The rows are grouped in 4 ways, from coarse to fine. Each group lies inside one group of the grouping before and may be the whole of it. The rows also spread widely along 12 directions, which tell nothing about the answers.
Some rows, each with its group in each grouping after it:
-12 -7 -5 -1 1 0 -21 0 19 13 -12 8 -14 -4 11 -15 -6 -16 -10 -3 28 7 -14
 12 -9 15 18 -32 25 20 11 13 -1 11 12 -8 0 -3 -2 -11 -12 -28 -> bifu fopot J_547 Reg
0 21 9 -6 -12 -9 -2 5 -10 8 10 26 27 -17 13 9 23 4 22 2 18 9 8 5 9 -25
 11 18 3 1 -16 -9 17 -8 -25 5 15 -9 6 4 -4 -19 -> nof vula J_376 melo
-11 -30 -1 9 12 11 -16 -4 -1 4 8 17 -1 1 1 -17 12 -8 -3 -8 -9 10 -14 23
 -15 2 7 3 8 8 3 0 5 -9 13 -2 -11 3 3 -16 -10 -7 -> seko Mesor J_557 gezo
-2 -21 -12 -15 15 -14 -27 1 18 23 -5 14 -31 -3 17 -17 -10 -22 -6 -17 30
 1 -11 21 -16 0 4 -34 22 19 12 13 -4 17 12 -9 15 7 6 2 -8 -14 -> bifu Voku J_484 vobod
3 -22 10 -11 -12 7 1 -7 -9 1 -5 7 -4 -3 9 -14 22 -9 18 3 2 -10 0 25 -23
 0 0 5 10 13 -10 -9 10 -15 -16 -23 -28 6 27 12 -11 13 -> bifu Voku J_189 suk
-5 -21 4 17 2 19 -6 5 -10 -12 2 0 0 5 -9 -16 5 -11 -3 13 -31 10 -22 19
 -14 2 18 4 7 -8 -7 -11 0 -24 -5 -9 -32 -4 -2 2 -21 -15 -> nof vula J_128 pamer
10 1 0 12 -12 5 8 8 1 -12 -6 -5 -11 -6 0 -10 8 -12 13 -9 11 11 9 16 -1
 -25 -9 6 9 -1 -5 -6 8 -13 -23 4 -8 6 3 0 -4 -2 -> seko nobup J_907 Nozis
26 -11 2 11 19 7 5 -18 6 -7 6 -17 -11 20 -9 -8 -13 -9 -17 -22 -13 6 -7
 -10 14 1 -30 6 -15 -1 8 11 0 2 27 12 7 -8 -5 -27 10 27 -> seko Fisi J_215 kube
13 -13 -2 -9 18 4 17 -19 -3 3 24 17 10 3 -6 5 29 19 31 -21 0 -21 15 -5
 10 -7 -15 25 -25 -2 -3 3 16 -8 -4 12 14 5 15 5 18 42 -> bifu Voku J_573 risa
4 18 -10 -8 -11 -2 -11 -12 -2 1 -22 7 -8 2 8 5 3 16 -9 -12 41 -8 27 -6
 19 8 -4 -22 27 5 13 37 -8 17 -2 -2 4 1 12 -15 29 -10 -> nof vula J_515 varu
20 26 -5 9 20 -12 -6 7 0 3 15 0 10 9 6 9 -14 5 -14 -5 1 0 -7 -9 37 -1 2
 0 -9 -11 9 4 -2 13 -8 25 33 -18 -23 -4 6 -33 -> nof vula J_376 bota
1 2 0 9 5 12 -13 -14 3 4 -7 33 5 1 4 -1 30 16 20 -21 24 -8 6 0 32 14 16
 -9 5 -8 9 26 16 -4 -19 19 12 -12 6 -18 18 -18 -> nof vula J_128 seka
8 -3 -13 1 -14 1 -9 -9 10 -7 -25 -3 -26 -2 14 -14 3 -3 -11 -14 43 -2 13
 28 0 5 -11 -29 42 30 13 29 -6 12 -3 -9 -18 8 17 -15 11 -19 -> bifu Voku J_484 nesum
-8 -4 3 20 -11 27 6 -10 6 -15 -3 -8 5 1 -8 -13 4 0 -8 18 -8 12 -14 9 -9
 8 11 -3 17 18 2 3 1 -13 16 -10 -39 -4 -3 -23 -10 -6 -> seko Fisi J_264 Momop
6 -20 9 6 2 9 -35 -8 -12 4 -21 15 -12 13 7 -15 8 -14 -15 -20 -7 15 -7 -1
 8 12 6 -18 6 -20 8 17 3 -2 12 1 -1 -14 6 -24 5 -9 -> nof Meke J_206 nedur
-9 -6 20 -13 -8 -19 -21 -8 2 22 -7 18 19 -15 23 -5 0 -18 -12 3 16 14 -7
 14 -14 6 0 -2 15 28 -4 2 5 16 19 -16 7 -8 10 -20 -15 -16 -> bifu Voku J_573 sapum
-15 0 -3 27 -1 16 -17 13 4 -14 -20 -5 -12 -1 -5 -8 -7 0 -16 -1 -19 15 -3
 2 5 10 19 -11 6 -28 14 8 -11 -4 6 9 -15 1 -21 -19 -4 -29 -> seko Fisi J_495 Sepi
-4 5 -18 23 15 20 11 -15 15 -18 12 -9 3 10 -22 -1 -6 21 -20 -12 -4 9 5
 -20 21 5 -4 0 -7 1 14 22 -6 6 39 24 5 -5 -24 -34 19 7 -> bifu fopot J_547 Mazot
2 11 18 -6 -13 -21 -4 9 -2 4 -22 -12 -1 -8 15 9 -20 -6 -3 7 8 -10 12 13
 -3 18 -11 -2 10 6 -3 2 -13 8 -22 -9 -1 4 3 5 -8 -15 -> nof Meke J_830 Punob
-5 -19 -2 -17 10 -7 -19 0 -3 17 -3 26 -17 -4 6 -2 16 -1 23 -25 13 -9 16
 6 -5 -3 1 -6 0 -13 3 13 3 -2 -10 5 21 13 14 11 8 14 -> nof Meke J_619 Zin
-20 1 12 0 -25 13 2 7 -1 -8 -32 -17 -9 -7 -11 -4 -17 -10 -10 17 -20 18 3
 -16 -21 0 11 -6 4 -16 -5 -4 -16 -12 21 -24 -25 0 -1 -8 -11 12 -> seko nug J_257 Gofat
-18 2 3 -16 -4 -24 -19 18 -15 10 -2 0 6 -13 10 9 -23 -6 -21 10 -14 12 11
 8 -25 -8 -2 6 9 -5 -4 -5 -23 15 11 -12 8 15 -5 8 -9 -13 -> nof Meke J_830 Difir
-13 1 -6 29 -1 21 16 -14 25 -17 -2 -4 1 -7 -16 -4 2 16 4 -9 9 8 8 4 10 7
 -6 3 9 15 6 21 0 -6 19 16 -15 5 -12 -36 4 3 -> seko Fisi J_495 dofu
-5 -3 -9 -5 1 -5 -25 0 -7 1 -23 2 -15 2 2 2 -3 9 -24 -21 4 6 23 -13 6 6
 -7 -11 4 -24 19 28 -14 22 19 4 15 8 -1 -23 26 2 -> bifu som J_486 rugo
-8 8 -7 11 -9 7 -22 7 -20 -8 5 13 16 -5 6 -3 16 5 -27 9 -4 26 4 15 -2
 -18 11 4 24 -1 6 2 -3 8 5 -1 -12 3 -6 -21 5 -35 -> seko nobup J_907 gepa
5 29 -4 -4 -18 -7 -11 13 -13 -2 -12 -3 5 0 10 4 -8 -4 -18 14 9 13 6 -6 8
 -15 13 -10 19 -9 0 0 -7 8 -6 -9 1 -12 -3 3 0 -30 -> nof vula J_515 fudib
10 38 -15 -1 -11 16 22 -8 2 -13 3 -16 3 18 -13 15 -11 22 -9 20 0 1 5 -46
 26 1 14 -15 -3 -9 6 11 -7 2 20 -2 2 -24 -13 -5 18 14 -> nof Meke J_206 rep
16 -15 -18 7 11 2 -15 12 -20 -15 4 -5 -18 9 0 -9 4 -2 -19 -20 -18 10 8
 13 -1 -21 -11 5 2 -26 10 1 -5 4 -4 12 0 14 -2 0 12 -8 -> bifu som J_432 ruve
32 23 -14 23 -1 9 5 10 -12 -23 23 -22 9 17 6 -10 -9 -10 -42 17 -12 25
 -27 19 17 -32 -1 7 22 19 1 -19 2 2 -1 6 -15 -19 -16 -10 -11 -45 -> seko nug J_981 gonog
-8 7 -6 -18 -3 0 -13 13 -27 9 11 16 10 0 5 10 12 12 5 26 -21 -10 0 -2 -9
 -1 31 1 0 -22 -4 -14 -5 -5 -17 -14 -3 2 4 29 -1 -12 -> nof Meke J_206 nedur
-21 -8 18 39 -4 13 -10 -1 -6 -23 -22 -1 16 -15 -9 -1 10 15 -8 -11 -28 7
 17 19 8 25 -7 26 -4 -19 5 13 -6 -9 -4 21 -23 17 -13 -39 4 -20 -> seko Fisi J_495 Sepi
-4 2 -2 1 -5 -2 19 -12 16 -2 8 -2 4 -13 -2 3 2 10 11 -2 23 -4 14 20 -11
 -6 -21 12 15 38 -5 7 0 0 3 -2 -9 18 7 -10 0 13 -> seko Fisi J_495 Sepi
12 10 -17 -8 -3 17 27 -5 8 -5 19 -1 -6 7 -11 -1 14 10 26 2 12 -7 2 -18 6
 -21 9 0 -7 0 -4 -7 14 -14 -5 0 2 -7 4 18 8 29 -> bifu fopot J_547 Reg
21 0 -20 -21 14 7 -18 -10 -14 16 24 19 -6 24 13 -4 14 4 -7 9 11 -11 -19
 2 6 0 20 -25 18 11 9 4 5 8 0 -12 4 -14 12 14 9 -10 -> nof Meke J_206 nedur
-5 -13 -17 23 24 -3 -3 12 -3 -18 33 -8 6 -3 -8 -6 -15 -2 -27 -2 -27 20
 -6 34 -11 -21 -12 21 11 14 -3 -8 -14 0 12 20 -6 19 -23 -6 -12 -28 -> nof Meke J_206 rep
-1 12 -16 -9 0 -2 -21 4 -6 13 12 38 2 -7 19 2 34 12 17 -10 31 3 10 11 9
 -27 18 -6 17 -2 6 7 17 7 -19 8 17 4 7 2 13 -20 -> seko Fisi J_495 Sepi
-6 5 -3 18 9 -9 -1 7 14 -7 -2 -12 1 -7 -1 -1 -22 -2 -21 -3 -5 9 -3 7 7 7
 -5 -1 -1 4 8 5 -12 11 15 14 7 0 -23 -19 -7 -25 -> bifu Voku J_484 vobod
6 -20 7 -14 6 -5 8 -6 -9 4 16 -3 3 -2 0 -4 7 -4 9 -4 -7 -11 4 17 -24 -3
 -19 22 -7 15 -10 -10 3 -5 -3 -11 -6 17 16 13 -1 27 -> bifu fopot J_547 Reg
-3 -38 -18 -10 42 1 -19 -9 1 22 48 41 -2 4 -2 -12 23 -2 15 -23 -3 4 -17
 19 -13 -20 7 6 -2 12 -3 -1 13 -6 15 13 23 9 4 4 -4 9 -> nof Meke J_206 nedur
-8 -24 9 1 -2 7 -32 -11 -19 3 -14 20 8 -3 6 -7 19 0 -21 -14 -11 15 5 5
 -6 14 1 1 7 -11 8 17 3 6 22 -4 -5 1 8 -36 9 -5 -> bifu som J_432 ruve
-23 -8 3 -9 2 -5 -2 14 2 7 -18 7 -19 -15 -12 9 0 9 29 -14 -7 -14 33 -15
 -11 1 0 6 -22 -43 3 8 -14 -5 -12 2 17 27 -1 15 12 29 -> seko nobup J_907 gepa
-5 26 20 -13 4 -34 -11 9 -9 19 -2 10 31 -14 19 24 -6 9 -1 2 -5 -10 14
 -13 17 15 1 17 -25 -18 2 -3 -2 23 -10 9 39 -6 -9 -1 4 -18 -> bifu Voku J_573 risa
0 21 -19 -8 -4 14 15 8 3 -6 2 -6 -11 7 -13 6 -1 15 12 5 -2 -2 11 -41 11
 -14 21 -10 -16 -32 5 0 -1 -4 6 2 12 -7 -11 17 15 19 -> bifu fopot J_547 Reg
21 30 2 -18 -15 -7 6 5 -9 11 9 8 13 1 17 9 18 0 18 15 15 -4 -3 -10 13
 -18 14 4 -3 -3 -8 -18 21 0 -29 -9 15 -20 8 17 -1 -7 -> bifu som J_486 rugo
-4 -33 -7 -6 -4 16 -13 -9 -9 -4 -7 14 -15 1 -1 -21 22 -8 2 -15 0 12 5 9
 -22 -15 1 -6 13 -3 0 8 6 -11 17 -13 -19 8 21 -5 3 22 -> bifu Voku J_573 risa

New rows, each followed by its group in each grouping:
-9 4 -15 12 -9 13 0 18 -17 -22 -1 1 -1 -6 -15 1 7 8 -1 -6 -19 25 21 -10
 -1 -40 8 15 -3 -40 -6 -1 -7 -16 2 11 -3 8 -10 2 8 0 -> nof vula J_376 melo
28 -2 -9 21 3 23 16 -3 -12 -30 4 -18 -8 21 -13 -9 9 8 -5 -5 -26 -4 -3 -4
 21 -7 -5 8 -14 -22 4 -3 4 -16 -5 12 -17 -9 -4 -2 11 10 -> bifu Voku J_484 vobod
8 -3 -21 -10 24 -6 -25 8 -22 11 24 18 2 12 14 1 11 10 -17 -2 -6 -8 -2 17
 4 -5 9 -1 7 -6 17 1 -3 17 -5 5 15 6 0 6 13 -24 -> seko Mesor J_557 gezo
-23 21 17 5 -32 14 -10 4 -6 -5 -33 -5 14 -8 2 2 -7 2 -21 36 -11 13 -6
 -10 -5 23 32 -13 19 -4 2 0 -13 -2 10 -25 -29 -15 -6 -20 -12 -31 -> seko nug J_257 Gofat
-3 -11 20 -7 10 3 2 -25 7 15 9 6 16 1 -2 2 0 4 2 6 -9 -12 -11 -4 -6 30
 -7 9 -12 22 2 6 2 2 23 -10 -3 -3 5 -21 -2 24 -> seko Fisi J_264 Momop
-23 -10 6 29 2 10 -11 12 13 -3 -6 11 4 -10 -3 -14 2 -12 2 -2 -13 22 -15
 13 -2 1 23 2 1 -11 0 -6 5 -15 6 11 -5 -8 -19 -20 -24 -32 -> seko Mesor J_557 gezo
-4 -6 -11 -8 -5 24 3 1 -12 -7 -1 -3 -14 9 -14 -5 8 8 5 13 -22 0 1 -21
 -13 -9 18 -7 -5 -27 4 -2 -5 -14 12 -16 -20 3 5 11 7 30 -> seko Fisi J_264 Momop
-9 -12 -1 -3 8 -13 -9 4 -2 5 3 8 -3 -17 9 -1 8 5 10 -10 11 -12 19 37 -17
 -2 -15 14 12 15 3 6 -6 6 -20 3 -4 36 9 3 3 -7 -> seko Fisi J_264 Momop
-7 15 -9 -6 11 -11 5 18 -17 -4 16 -3 10 -7 -5 17 -6 19 -3 8 -25 -8 18 2
 -1 -15 -1 27 -14 -20 0 -12 -16 6 -13 9 12 21 -12 16 8 -6 -> seko nug J_257 Gofat
4 8 -33 5 17 8 -17 18 -22 -7 31 13 2 7 1 0 13 13 -19 5 -12 14 1 7 5 -34
 16 3 10 -19 12 -6 -4 9 -6 13 9 7 -16 6 13 -28 -> seko nobup J_907 Nozis
-15 10 2 0 7 -8 5 9 -6 -1 1 -14 7 -6 -10 19 -19 23 -7 16 -23 -21 19 -6
 -3 23 -4 14 -15 -16 8 2 -28 13 -4 -1 4 21 -15 5 11 4 -> seko nobup J_907 gepa
9 12 -6 -1 -19 -4 5 10 11 -3 -16 -9 -17 -3 15 -9 -4 -14 7 7 29 -1 0 17
 -3 -9 8 -22 24 14 1 -3 1 0 -21 -14 -13 -4 8 16 -13 -22 -> bifu Voku J_573 risa
31 -13 -8 9 23 -1 -2 12 -16 -11 12 -12 -17 21 0 -9 -2 -9 -7 -20 -28 -4
 -5 10 12 -15 -17 16 -18 -27 7 -12 0 -6 -15 15 7 3 -2 10 7 4 -> seko Mesor J_557 gezo
25 19 10 -3 -23 -2 7 -10 0 -5 -22 -19 -9 6 14 -3 -3 -7 -2 6 26 -9 6 9 9
 7 -18 -11 20 22 4 8 1 4 -17 -16 -20 -4 17 -7 6 -1 -> seko Fisi J_264 Momop
8 24 -14 23 -3 19 2 8 -1 -18 -1 -17 -4 12 -5 0 -8 11 -22 21 -7 0 -8 -2
 21 9 18 -16 13 -8 17 3 -10 4 -8 6 -15 -11 -21 -8 6 -34 -> seko nobup J_907 Nozis
-16 1 -9 -9 -1 5 -5 5 7 11 4 4 -8 -4 1 -2 -3 4 -1 24 9 -10 -5 9 -20 11
 21 -20 21 14 8 2 -13 7 0 -22 -12 8 -1 11 -5 -12 -> seko nobup J_907 gepa
25 10 -14 -6 16 -1 -1 -8 -16 -5 15 -8 0 20 -2 10 -8 14 -23 -6 -4 -6 8
 -12 22 -3 -15 2 -3 -5 11 14 -11 15 11 6 14 -5 -2 -4 26 5 -> nof vula J_376 melo
5 -9 -9 -11 13 3 -20 8 -3 9 -17 -6 -34 16 3 -4 -17 -4 -15 -3 -9 -16 -5
 -9 3 17 13 -29 -1 -27 21 10 -18 10 2 -10 6 1 -3 9 8 -1 -> seko nug J_981 gonog
-14 -4 14 -32 -35 -16 -1 3 -2 12 -37 0 -17 -22 13 -2 0 -16 20 -3 24 4 30
 -1 -35 -15 -9 -6 11 -1 -12 0 -4 -2 -3 -33 -8 16 29 13 -5 29 -> bifu Voku J_189 suk
-5 0 16 -22 -22 0 -2 -1 6 20 -26 8 -17 -7 7 -1 4 -11 29 6 21 -11 8 -12
 -14 9 11 -19 2 -6 -3 0 3 -7 -15 -27 -1 -2 20 14 -5 23 -> seko nobup J_907 Nozis
0 3 -4 4 5 15 2 -14 3 3 11 20 11 2 -2 -1 21 15 16 3 13 -14 -4 3 14 12 17
 -4 9 10 0 11 10 -10 -11 3 -6 -9 5 -3 3 -9 -> nof vula J_515 varu
14 34 -9 7 -5 11 34 6 8 -11 17 -14 6 9 -10 9 -7 12 20 25 -2 -10 -12 -17
 22 -7 20 0 -8 -3 -6 -15 4 -16 -23 4 -1 -22 -14 24 -7 -6 -> nof vula J_128 seka
8 -6 8 -6 -2 -3 5 4 -16 -7 4 -19 0 4 -4 3 -11 -4 -11 7 -32 3 3 0 -17 -8
 -19 21 -11 -10 -6 -13 -11 -4 9 -13 -12 11 2 5 -3 24 -> seko Fisi J_495 Sepi
0 28 8 -11 -10 -18 1 5 7 12 -11 2 5 -6 2 14 -17 -5 3 -7 9 20 12 -40 16
 -18 -1 -3 -16 -19 -7 2 1 7 18 7 39 -18 -11 -10 4 11 -> nof Meke J_206 nedur
17 -13 -8 12 7 12 0 5 -20 -20 6 -14 -11 11 -3 -8 3 2 -15 -3 -21 -7 0 30
 -2 -6 -14 14 10 -1 4 -4 -7 -6 -17 2 -25 16 3 3 4 -8 -> seko nug J_981 gonog
-1 -4 4 6 25 -1 -16 -1 -14 0 9 2 10 7 -2 9 -4 18 -19 -1 -34 -13 2 -2 10
 25 -3 15 -20 -24 15 7 -13 12 8 12 8 9 -14 -13 14 -4 -> seko Fisi J_495 Sepi
-8 4 11 -12 -14 -2 11 6 6 8 -8 -3 -1 -11 2 2 -6 -8 13 15 2 -3 -2 2 -16
 -4 6 3 2 8 -10 -14 -1 -8 -8 -20 -6 3 4 12 -17 7 -> seko nug J_981 gonog
-14 0 -2 -4 16 -5 -23 5 6 14 -2 10 -5 -2 -1 1 -13 -4 -13 -10 -10 16 -2
 -25 2 -1 11 -10 -13 -26 15 11 -8 14 33 8 27 -1 -17 -18 6 1 -> seko Fisi J_264 Momop
9 3 -13 -28 20 -18 20 -9 -2 14 31 6 7 -1 2 19 5 25 20 -4 11 -35 22 -1 -1
 -4 -19 18 -16 13 2 2 -3 15 -6 2 25 18 11 25 20 33 -> bifu Voku J_573 risa
-1 -15 15 16 -3 21 -1 -10 -10 -12 -7 1 6 1 -3 -8 19 5 6 2 -20 -10 -1 20
 -4 22 1 15 1 -5 -1 2 4 -18 -16 -3 -33 7 7 -12 -3 -1 -> seko Fisi J_215 kube
-12 8 20 -5 -30 0 -7 -3 -7 -3 -38 -9 6 -8 4 4 -8 -1 -12 10 -6 7 15 -18
 -6 21 3 -7 1 -14 2 9 -12 4 16 -21 -14 -7 7 -15 1 5 -> bifu Voku J_573 risa
-16 19 2 -24 -12 1 -21 9 -24 16 1 18 18 -3 8 15 9 12 -8 25 -20 11 3 -32
 -7 -8 33 -1 -8 -34 3 -8 -3 8 16 -19 10 -7 -2 5 6 3 -> seko Fisi J_495 Sepi
-22 7 21 -7 -19 0 10 7 -7 1 -7 1 22 -20 -2 9 7 8 22 20 -14 -10 11 -4 -15
 14 13 22 -14 -10 -14 -16 1 -13 -16 -13 -11 8 1 12 -12 6 -> bifu fopot J_547 Reg
30 7 4 -17 -11 -11 14 5 -11 -1 -8 -28 -16 15 7 0 -20 -15 -7 6 -2 -8 2 -2
 -6 -10 -22 1 -1 2 -2 -13 -7 1 -6 -23 -6 -3 15 16 1 23 -> seko Mesor J_557 gezo
7 -14 -12 -5 10 -10 5 -1 19 5 8 -2 -26 -2 1 -10 -12 -16 10 -18 25 2 3 19
 -13 -19 -18 -9 16 26 -4 7 -2 -1 2 1 6 12 6 7 -8 10 -> nof Meke J_206 rep
7 -13 5 2 0 0 -29 6 -35 -8 -12 7 -1 2 12 -7 15 -4 -22 -9 -15 6 11 30 -5
 -6 -9 12 16 -12 5 2 -6 4 -16 -3 -16 16 13 -10 9 -23 -> seko nug J_257 Gofat
2 -12 -13 2 25 6 -5 -5 11 10 23 13 -7 9 0 -6 2 4 6 3 3 -15 -21 17 1 15
 16 -15 8 17 6 3 1 -1 -4 5 1 -3 -5 8 -7 -18 -> nof Meke J_206 nedur
-2 -8 -3 17 10 10 -17 4 -22 -15 -15 0 -5 11 -4 1 8 19 -17 -15 -28 -8 18
 0 18 20 0 7 -11 -41 20 17 -13 1 -3 16 -5 9 -6 -17 25 -9 -> seko Mesor J_557 gezo
7 17 -11 16 -19 8 3 7 -2 -20 -27 -13 -17 4 8 -3 5 13 -2 0 24 -14 21 25
 14 10 -1 -13 29 3 14 16 -8 0 -35 0 -25 9 7 -2 13 -31 -> seko Mesor J_557 gezo
-4 -10 -1 4 6 -10 -24 15 4 9 -3 11 -10 -8 15 -13 2 -20 -4 -8 6 13 -11 24
 -9 -8 10 -5 12 -1 3 -6 5 4 -10 3 8 1 -6 -4 -18 -34 -> bifu som J_486 rugo
7 -3 3 15 9 0 7 -8 15 -6 1 -3 -1 0 -10 -2 -10 -7 -1 -25 5 18 3 -9 15 -11
 -18 7 -9 -1 -3 12 3 -5 19 19 16 -9 -11 -25 2 10 -> nof vula J_376 melo
-1 -9 -4 3 9 14 -3 1 -1 4 20 15 6 3 -3 -12 18 -5 11 -1 -8 9 -14 -1 -3
 -14 19 6 -9 -7 -5 -14 17 -12 2 3 3 -9 -4 4 -9 -1 -> bifu fopot J_547 Mazot
